Every row belongs to one group in each of 4 separate groupings. Each group adds its own fixed numbers to the row, and there is some noise. The rows also spread widely along 14 directions, which tell nothing about the answers.
Known rows, each followed by its group in each grouping:
[ 30 -23   3   9 -12   3  -7  30  -9   0   5 -23  16  18 -17   2  -7  25
  -9 -12 -12  15  18  11 -23   1 -23 -21  -7  28  20  42] : Geg (0) poge Q260
[ -9 -18   5  12  10  17  18  30 -25   5  -6 -10  22   8 -13  20   5 -11
  12 -35  -2 -29  -5   1  -2  29  -1 -24  21  23  -2 -14] : Lerol (0) Rigek Q600
[ -8  -8  13 -10 -19   9 -11   4   6   7   4  -4  11   1 -10  11  -9  -4
  -4 -10 -21   1  12 -24 -18 -25 -22 -18  -8  27  24  20] : Lerol (2) Rigek Q897
[ -3  12  20   4 -21 -33   9  14   1   7  22  -5  10  -8   6   4  -3  22
 -33   2 -13  11 -14  18   1 -16 -10 -22  -8  12   6   7] : dupo (1) poge Q600
[ 34   7   0  25   4  17  -5   0 -23  23  23 -14   7  -5   8   2  -3 -12
 -39  34 -11  29   7  -7   5   1 -12 -15  10  15  -9  43] : Geg (1) rez Q260
[-11   1 -10  12 -34 -17 -18   5  23 -36 -23   2   5  21  -3  12 -22   7
  13  26  19 -17   5  26 -30 -41 -40  -1  19 -15  19  -9] : zurod (2) difof Q120
[-27 -18 -16  -5  11   7  18   9   6   9  18   3   3   7  -6  -4  21  55
  27 -32  25  -9   3  39  10   1  33 -24  23   3  13 -14] : Pago (1) rez Q120
[-25  24  10   6   8   8 -10 -28  51   9  -1  13 -10 -26  -5  -7 -11  -8
   9  21  18 -13 -11 -16  12 -46 -40  21   9   1  25 -18] : zurod (2) difof Q897
[ -3  12  17  -1  -5  -6   4 -19  15   0  -3  -2  17  -4  -6  -1 -22  -5
   0 -21  -9  -9 -13  10   7   7 -32  -9 -16  11  -6 -51] : dupo (2) rez Q600
[-12  -2  -4  -4  19  58 -24  -3   3  17   1 -16   0 -10  -4 -25 -27 -14
  11   6  19  13 -28 -26  27  40  21  -8  -5 -10  -5 -19] : Pago (1) rez Q260
[-13  20  19 -15 -31   6 -33   6   9  19  15  -5   7 -20  20  -4   0  16
 -10  16 -15  40  -7  -2 -37 -43 -15 -45 -23  -4   9  14] : Tek (1) Rigek Q897
[-19  14  12   1   6  22 -12  -2  23   4  -3 -15  -1 -19  11  -9 -20 -27
  14  35  12  -6 -34  -3  26 -15 -17  -8  -8 -14   5 -15] : Tek (0) Rigek Q600
[-35  11 -23  11  27 -15   8  -9  34  16  -6   0  -6 -13  16  -4  23  28
  36  15  23   0 -10   8  27 -26  19  19  39 -29  -4  -6] : Geg (2) rez Q897
[ 29  -1  -2   2 -18 -14   6   1  16 -12 -27 -20  24  27   9  17  -8  -5
  27  15 -25 -15  10  23   3 -45 -43  10  15   2   5   2] : Pago (2) difof Q260
[-41 -16 -15   3   1  19  -6   5  -4  13  14   0 -18 -12   5   2  -5 -14
  -5  30  27 -21 -11 -29  10  -6  19 -29  17   8  24  50] : Pago (0) poge Q260
[-10   7   6  -8  -1  -9   6   9  -2   2   5  -5  -3  -8  15  -5  24   8
 -14 -13 -12  26   2  13  19  12  32  -1  22   3  -6  -6] : Geg (1) rez Q120
[ 29  49   5  -2 -16  -6  -3  -7 -22  14  -2  -5  36   6  13  10   4   5
   4  20 -22  27 -11  35   7 -46  -7 -17  25 -14 -33 -40] : Tek (1) poge Q897
[  4 -14  -4   2   1  28  -2   7  -4   2   3 -19  13  21 -18  -7 -32  -1
   9   1  10  -8  -6   7  22  17   1 -12  -3   2  16   1] : Geg (2) rez Q120
[-15   4  15   5  -4   7  10  21  -8  18  28   2  10  -5 -16   0  -7  14
 -22 -15  -6  -6 -18  -8  13  -2   3 -19   6  18  16   1] : dupo (1) Rigek Q897
[ 29  -6 -28  46  19  25  -3   0 -37  17  14 -10  14   1  -2  16  -2  -1
 -20  45  28   2  11  10 -11   6 -18 -23  32   7 -10  39] : Lerol (0) poge Q897
[ -7  -1 -10 -25 -19   3 -23 -36   5 -15 -30   2  14   7  25   6   9  -8
  26 -15  -7   9  24  10 -22  -9   0 -15   7   0 -18 -32] : Geg (0) difof Q120
[-11 -19  -5 -11 -36   1 -22  22  19 -57 -23 -16  -5  29   5 -12 -32  -7
  14  16  10   0 -14  23   8   9   2   8  12 -19  26 -13] : dupo (1) rez Q260
[ 18 -12 -14  11  24  28   1  -3  13  17   5 -34   9  -1   9 -12  -4   6
  21  26  18   3  -8  27  27   2 -15 -15  -4 -10   1  15] : zurod (0) Rigek Q600
[  7  26  20 -10   7  41  -2 -56   8  29  21  10   9 -24  -6  -3 -23 -33
 -14   7  -5  -8  -9 -18  25 -12 -28 -19 -20  28   3 -29] : Geg (1) rez Q897
[ 10 -20   6  -9  -6 -12  14  21   8 -10  -9 -28   6   2  18  -7  20   5
   8 -17 -23   9   9  39  16   9  -1  -3   6  14  18   6] : dupo (2) difof Q897
[ 25   4  -9 -14 -23 -38   2 -16   8 -11  -8 -18  26  28  19   8   4  18
  -2   1 -35  22  20  28   8 -22  -4   3  10  -7 -19   3] : Geg (2) rez Q897
[-11 -21  -4 -38 -17  20 -23 -22  30  -8  -6 -14   0  11   2 -18 -19   2
  24 -10  -7   8   2 -16  19 -10  12  -5 -13   8  20  -6] : dupo (1) rez Q260
[  1  21  27  19  21   2   9  -4  29  11   2  -1  -4 -32   2  -8   0 -18
  -9  11  -3  -2 -19  -6  32 -10 -34  32  13  11  14 -22] : dupo (1) difof Q897
[-19  20   9  -2 -15 -12   3  -2  19   7  27   7   5  -4 -11  -9 -15  54
 -13 -12   8   0 -18  21   3 -22  -5 -20  -6   3   8 -25] : zurod (1) difof Q260
[-12  -7 -19  30  24  14   1  32  12   3   2  -2 -21   1  -8  -2  25 -12
   8  37  35   6   2 -16  38 -23  26  37  80  -5  25  42] : zurod (1) rez Q600
[-53  -3  -8  -8 -14   5 -16  -5  -8   1   4  29 -18  -9   1  12  19 -22
 -17  -4   8   0  23 -41 -19 -13  29 -16  41  20  13  18] : Pago (2) rez Q120
[ 10   3  -8  16   6  30 -13  -8   0   6   4  -1   4   0  -3  -1  -2  -6
   8  31  17  10   6  -3   1 -28 -15   0  23   1   3  12] : Geg (1) Rigek Q600
[ 24  31  22  -6 -11   2  -6  -6  13  -2  14   6  -1 -15 -12 -10   7   3
 -15  15 -13  29   9  15  15 -51 -28   8  14  24  15  -8] : Tek (0) poge Q260
[-27 -31   4 -14 -10  -6  -2  39  16 -27 -33 -20  -5  11  10   4   1 -24
  23 -21 -11 -15  -6 -13   6  24  12   6  18   4  20   9] : Pago (0) rez Q260

New rows, each followed by its group in each grouping:
[  8   5   1  30  16 -21  25  18  -5  26  11 -25  21  -5  18  19   5  11
 -13   5  -9  -2 -20  14  15  14  -4 -14   8  -3 -22   9] : Lerol (1) rez Q600
[  2  10  17  -1  11  24 -13  10  19  -2  -6   7  -6 -18 -10 -15  18  -6
   2 -15   1  29   7 -11   3   4  -8  26  28  12  12 -21] : Pago (1) rez Q897
[  9 -17 -12   6 -20   0 -19   8   1  -6  -6 -20  12  22   9   7 -22   4
  -1  20  -5   9   4 -10 -15  -3  -7 -14   0  -3   3  36] : Geg (1) rez Q260
[  5   4  19   1   6 -16  21  15   2 -10  23   5 -13 -12 -12 -10  30  12
 -42 -31 -14  19  15  19  24  18   6   9  30  36  10  -4] : zurod (0) rez Q260
[  9 -26 -13  -8  14  43 -20  -7  -4  23  11  -9  -7  -4  -4 -12  15  -6
  -2  -6   0  29  32 -37   1   9  16 -12  13  31   8  42] : Pago (0) rez Q260
[ -8  -5  -4   4 -18 -33  -3   8   2   6   4 -24  11  -1  41   9  -2  21
 -25  14 -18  13 -11   9 -15  10   4 -30 -16 -11 -20  28] : Pago (1) difof Q260
[ -6   4  14 -11   4 -14  10  18  39  -8 -14 -15   2   0   1  -9  13   1
  30  -3 -16   1  -7   9  39 -32  -6  33  24  -4  23   2] : Geg (0) Rigek Q897
[-12  -4  -7   3 -12   2 -13  -6  32   6   4   4  -1  10  -7   6 -11  16
  21  26  14  -5   9 -10  -7 -63 -19   2  16   2  33  33] : Geg (1) rez Q120
[  0 -15  -5  -8 -24   1   5  34 -26 -14  -9 -17  19  28  -7   8  -4   3
  11 -13  -8  -6   2  26   1   4  15 -24  23   7  16  12] : Geg (2) poge Q897
[ -1   1  -6 -11 -23  14 -35 -20  -5 -15 -38 -10  28  18  12   5 -24 -13
  20 -10 -10  12   7   1 -35  15 -11 -17  -8 -10 -27 -40] : Geg (2) difof Q120
[ 15   9  15 -25 -31 -26  -6  19  21   0 -16 -37  15   9  31  -1   6   4
  10   4 -45  28  -7  25   8 -25  -3 -14  -6 -11  -2   9] : zurod (1) rez Q260
[ 24  -8   9  13   2  -7  16   0  11 -13   4  -9   4   1  -7   1   0   1
  -6  -6  -7  -7   7  27  13   1 -36   7   7  26  12  -8] : dupo (0) rez Q260
[ 11   9  -2  20   5 -23   0 -13  -1  24  10  -4  14  -3  11  16   5  -1
 -35  12 -19  19  15 -24  -7  -6 -16   0   8  11 -29  21] : Pago (2) rez Q600
[ -4  -5  13   6  13  -2  16  10   3   4   8 -10   0 -13   7   0   4 -25
 -31  -6 -15 -12  -5 -17  32  26   0  11  13  22   6  12] : Pago (0) difof Q897
[ 15  -6   4 -27 -35   0  -2 -17 -19  -4  -1 -12  37  27  -4  19 -27  -7
  -4 -23 -27 -16   7   4  -9  -4 -12 -45 -22  28  -8 -16] : Lerol (0) poge Q600
[ 20   3  -4  -2  -5   5  -5 -14  15 -12  -6  -5   3   0  14  -6  14  -5
   8  24   5  13  17  26   5 -29 -26   5  17   4   2   0] : Pago (0) difof Q600
[-26  -4  -8 -16   6  27  -7 -21  17   6  -5  -9  -9 -15  13 -12   1 -12
  24   3   9  -9  -7   3  22  -1  10 -15   7   4  11 -14] : zurod (2) difof Q260
[ 35 -50  -5 -22  -5  16  -3 -11   6 -10 -14 -32  24  34  -5   1 -13   7
  18 -35 -34   3  31  -7   5  17  -4   2 -15  31   9  22] : Geg (1) Rigek Q260
[  0  -7   1  18  13 -35  19  -2  54  -9   5 -12 -15 -13  13  -3  19  38
   7  14   9  -4   3  41  16 -25 -34  23  12  -1  24  18] : zurod (1) rez Q260
[-12  16   6  -6 -12  15 -19 -31   3  -2  14  21   2 -12  -8  -5 -12   9
 -21  -8  13   7   8  -1 -16  -7 -14 -19  -6  19  -1 -28] : Geg (0) difof Q120
[ -3 -22   8   7   4  12   5  13   4  -6   5 -14  -9 -13  11  -4   9 -18
  -8  -1   0  -3   0  11  10  23  -8  -9   8  18  28  15] : dupo (1) rez Q897
[ -8   4  -9 -14 -22  20 -43  -7   5  10  -1 -17  19  10   0 -20 -38  21
   6   7   6  35 -13  -7 -18   8   3 -34 -28 -24 -10 -15] : dupo (2) rez Q897
[ 17  24 -11  23   6   6 -26  12  14   7 -11 -11  24  20 -10  -7 -31   7
   5  35  13  22 -18 -30  19 -18  -8  39  27 -32 -30 -10] : Pago (0) difof Q600
[ 17  27   5 -11 -29  -4 -30   3 -10 -10 -15 -11  20   5  27  -3   0  -5
 -11  16 -23  44   0  15 -20  -8  -8 -16   4 -13 -35 -20] : Pago (0) difof Q260
[ -4 -13  -2  14   5   9  -6  27   4  15  13  -2  -6 -11  -9 -10  31  52
   6 -22  13  30  28  24 -33 -10  -6 -15  13  20  26  26] : Geg (2) difof Q120
[-17   7  19  -6  -1 -26  17   8   3  15  31   4  -4 -32   8  -3  36  44
 -29 -30 -14  21   6  27  -5  -7  10 -24   6  27  10   4] : Tek (1) poge Q897
[ -7 -25   3  29  10  -9  -4  23  -2  -7 -12 -16   5  -6  -4   8  -8  12
  -5 -20   7 -10  -5  -3 -31  45 -23  -6  -4  14   3  13] : Geg (0) poge Q260
[  9  16  14   0 -14 -10  -2  35   2   3 -29 -28  21   8   1  10  -9 -16
  20   5 -28   4 -21   8   8 -18 -15   1  15  -8   1  -9] : zurod (2) poge Q260
[  5   3  -4   4 -22 -22  -1 -21 -19 -28  -2   7   9   8   9  16  -5 -12
 -28   8  -4  -6   9  15 -10   2 -13 -14  20  15 -16 -17] : dupo (0) poge Q260
[ 19  14  20   9   5  17  -2  29   8  -4  -4 -20   1 -20   2 -16  13   2
   0   3  -5  30  -4  41   7   6 -24   5   9   4  16 -16] : Lerol (2) difof Q897
[ -8 -21  -7  -2 -13  -4  -7 -25  31 -23  10   4  -6   7  -7  -7 -18  13
  -5   7  23 -14  10  12   1 -11 -28  -5  -8  11  23   0] : dupo (0) rez Q600
[ -7 -30  -4  -1  21 -11  11  19  37  -2  -2 -27  -5  -3  10 -18  15  32
  15 -18   5   8   0  15  31  17  13  21   3   2  17  22] : Geg (0) difof Q600
[ 26  23  26 -24 -23   2 -12  36  16   8  -3 -32  27   4   1 -20  -1  33
  24 -14 -30  48 -14  48   0 -25 -20 -25 -20 -11   7 -25] : Tek (0) rez Q897
[ -6 -30 -16  -3  -4   8 -13  -8  26 -12  -7 -26   4  10  11 -12 -25  11
  12  14  11  -5   2  12   9   5 -10  -6 -16  -7  19  15] : Tek (2) difof Q897
[ -2 -12  -7  12  -4 -24  27   7  -8 -25 -14  -1   7  13  11  27  16 -19
   7  -2  -6 -39  10  27   8  -3 -16  -2  42  15  -2  -6] : Pago (0) rez Q260
[  3   5 -12  23   0  45 -20   1 -23   6   1   9  14  15 -24   9 -25 -14
  10  21  22  -6  -6 -21  -8 -17 -14  -7  34   7   0 -12] : dupo (1) Rigek Q260
[-36  -6 -11   8   0 -21 -22  -5  28  -8   5   0 -15 -21  14 -17   0  48
  -9   8  27  25 -11   4 -15   9  13   2   0 -16   2   2] : dupo (1) poge Q260
[ -7  -5  12   6  18   8   4  22  28  23  -9  -5  -7 -17  -3   5  31   1
  30 -13 -11   4   8 -23   0 -31 -14  16  27  23  28  21] : Pago (1) rez Q260
[ 16  -8 -22   7   5  28   0  -7 -18  20  13  -6   7  14  -7   1   7  13
   8   7   7  12  22   8   5 -17   7 -22  23  15   3  27] : Geg (2) rez Q260
[-16 -20 -27  14  -6  16 -24   6 -18  -7   0   8  11  19 -15   8  -2  29
   8 -10  30   1  18  -7 -43   7   2 -23  25   0  -4   9] : Geg (0) Rigek Q897
[ -3 -24 -19   9   0  25 -15   5 -25  -9  -9  -7  -3  -1   4   5  12  -6
   2   1  21   4  17  13 -28  26   4 -35  22  15   1  13] : zurod (0) poge Q260
[ 16  10 -10 -10   8  15  -7 -28  -9  10   5  -2  18   7   7  -7   1  -4
 -11   0  -9  18  11  -9  29   4  17   6  22   5 -29 -17] : Pago (0) difof Q897
[-16   1  -6  10 -13  -7 -21  -5  22 -18 -12  -4  -2  -5  11  -4  -5  13
   6  10  21  14   2  31 -33   3 -29 -19  -3 -16   0 -20] : zurod (2) rez Q600
[ 13  12 -13   3 -12   8 -19 -25  -9  -1  23  17   8   7 -12  -1   3  23
 -28   7  14  32  30   1 -17 -21  -4 -14  21  17 -15  -4] : Lerol (0) rez Q600
[ 29  26  16  10   5   8   9  26  -5  15 -20 -17  29  10  -9  10   3 -27
  26  -1 -26   3 -11   3  28 -26 -20  17  36   1  -7 -20] : Geg (0) rez Q897
[ -8   2  -5   8 -25  14 -15   3 -15 -23  15  29  -8   8 -19  10   8   5
 -23  12  12   8  25  -3 -26 -35  -5  -7  48  27  17   9] : Lerol (1) Rigek Q260
[ -5 -40 -23  17  29   5 -10 -37  16   5   9 -17  -7 -17  23 -10  10  17
 -17   5  19  17  25  -1 -13  43  -6  -7 -16   9 -11  26] : dupo (2) Rigek Q600
[-10  21  -8  10 -12  19 -35 -33  15 -22  -9  28 -15 -27   8  -7  10  -3
  15  43  44  14  11  30 -38 -49 -45 -13  24  -7  14 -26] : dupo (0) poge Q897
[  8   2  17   5  -2   6   6  25  -1   0  -8 -26  13 -18  22   5  16 -12
  14   2 -16   3 -11  44  -7  -1 -32 -33  -7   4   7  -8] : Tek (0) Rigek Q897
[-13   5  -6   9   5  -1 -10 -19  31 -15  -4  -5   7  -1   3  -1 -25  13
   5  21  24 -10 -19  11   8  -2 -25   7  -5 -20 -10 -29] : Lerol (0) Rigek Q600
[-10 -28 -14  -8 -31 -25  -4   0  -4 -37  -6  -9  -3  23  20  13  -8 -16
 -27  13 -11 -11  19  -6   3  -1  10  -5  20  14   6  32] : Tek (0) difof Q260
[  9  15   0   6 -17 -18  17  29 -16   4 -11 -19  33  26   9  20  -6  -3
  14   4 -18 -16 -19  21  17 -21  -3 -12  28  -9 -11  -5] : Geg (0) difof Q897
[-26  11  14 -15   3 -26  -6  -2  33  19 -11  -2  14 -10   6   5  15  10
  13 -32 -28  13  -1 -43   3 -23   6  17   3   6 -17 -10] : Geg (0) Rigek Q600
[ -2  -8  11  12  13  33  -1  -2  -7   8  23   4 -10 -23 -17 -11  -3 -11
 -30  -1  17   2   7  -3  -1  23 -18 -17  -2  35  23  14] : Pago (2) poge Q600
[ -2  17  23  33  21  29  -3  38   7  32  27  -7 -11 -38 -12 -13   1  14
 -15  14  18  18 -26   3  -8   3 -31 -17  -2   8  23  15] : Pago (1) rez Q260
[ 32 -18  -7  -1  -2  28  -3  13 -18  43  25 -14  17  14 -12   5  13  19
  -2  -5 -19  22  30 -20  -7 -30   0 -31  10  39  16  61] : Pago (1) rez Q260
[ 18  17  10  -4 -20   1  14   8 -27   5  20   6  15  15  -7  12   6 -11
 -27   1 -22   5  10  10  21 -27  10 -13  35  24   1   2] : Pago (1) rez Q120
[  0  -1  -1  17   8 -25  18  18  24  10   6 -29   4   1   9  -2  -8  28
   8  18  -5  -1 -18  25  25 -10 -13   1  -2 -12   9  26] : Geg (2) rez Q260
[ 14   1   0  -6   2 -17  -2 -14  37   4   0 -12  12  14  -4  -6  -5  15
   3   2 -14  15  10 -15  28 -30 -13  31   4   5   0  15] : Geg (0) rez Q600
[ 30  -5  -3   8  -3  -1   0   4   2 -21 -19 -18  15  18   6  -1   4   0
  11   3  -7  17  12  36  11   6 -11  16  24  -3  -7 -21] : dupo (1) rez Q120
[-16 -13 -10  17  10  -7 -12   5  20  -2  -1 -10   3   0  10   0  -8  16
  -9  13   9   5  -6 -19  -2  16  -2  15   8 -15  -6  18] : Pago (1) Rigek Q897
[-29  -2   4   1 -35  14 -44  -4  44 -56  -6  17 -20   6 -15 -16 -50   5
  -2  39  39  -5 -13  -1 -29 -25 -46  14  -6 -18  37 -11] : Pago (1) Rigek Q260
[ -3   5  13  -7   8  12  -6   7  23  12   7  -4  -2 -11 -10 -15   3   8
  -4 -11  -7  15   0 -25  18  -9  -3  15   8  18  12   4] : Pago (0) difof Q260
[  2   1  -6  13  12 -27  24  43  -4  13  -8 -36  19  12  17   9  17  26
  23  -9 -15   3 -21  35  27  10  19  -7  26 -19 -17   5] : Geg (0) rez Q260
[-26   7  -3  26  12 -30 -11   0  19   6  10   4   3 -18   8   5   6  34
 -31  -2   7  15  -4 -22 -22  18  -6   7   7  -8 -24   0] : Lerol (0) Rigek Q897
[ -4 -22  -8  -5  -3  -9  -4 -26   5   0 -21 -20  26  13  14  17 -14 -14
   2 -20 -25 -15   9 -12 -10  26 -12 -15 -12   5 -22 -10] : zurod (2) Rigek Q897
[ 16   7  25 -13 -10  40 -14  39   1 -10 -19 -18   5  -3  -3 -15   3 -38
  21  -1  -7  14  -9  16  13  -6 -18   1  12   8  24 -14] : Pago (0) difof Q600
[-15  20  24 -44 -25  -7 -12  -6  15  12   0   3  -8 -23  31   0  38 -20
  -4  -1 -48  36  12 -25   5 -53  18  -9  15  19   8  19] : Pago (1) Rigek Q260
[ 15  -3   5  -1 -26   3  -1  13 -13 -21  10  -7  16  28 -18  -2 -23   9
 -26 -13  -1   5   2  24   5  17  -3 -15  10  12   4 -18] : zurod (1) rez Q600
[-23  -4  22 -13  -8   1   5  55  29  16  13 -26   2  -9  -6 -12   4  29
  21 -13  -6   5 -28  11  14 -23   3 -23 -13   2  40  21] : Lerol (0) Rigek Q600
[-33  18  -2  14  12  10 -15 -19   6   9  -4  11   1 -24   8   8  -4   0
  -2   5  14   0 -19 -23 -13   8  -2  -6  12  -6 -25 -34] : Lerol (1) Rigek Q260
[ -6 -24 -19   8  13  25  -9   2  -6  -6 -16 -20  11  14   4   0 -12 -17
  11   5  13  -6   1  -6   8  36  10  -1  13  -8 -13  -2] : Pago (2) Rigek Q600
[  3  25   0  14  18   1 -10 -24   5   6 -12  -9   7 -24  28  -4   0 -13
  -5  31   9  21 -20   9  15  16  -2  10  11 -22 -34 -27] : Geg (1) poge Q600
[-28  -3  25  -2   0  27 -12  31  17  -6  -5 -13 -13 -21  -5 -11  -8 -36
  -4   2   0   2 -19 -22  15  13  -3   2   1  11  31   4] : Lerol (2) Rigek Q600
[-15   3   7 -13 -11  11 -25   1  19  15 -12 -14   6  -3   3  -5 -14 -23
  12   8 -11  17  -8 -37   5 -18  -1  -5  -5   2   9   8] : dupo (2) rez Q600
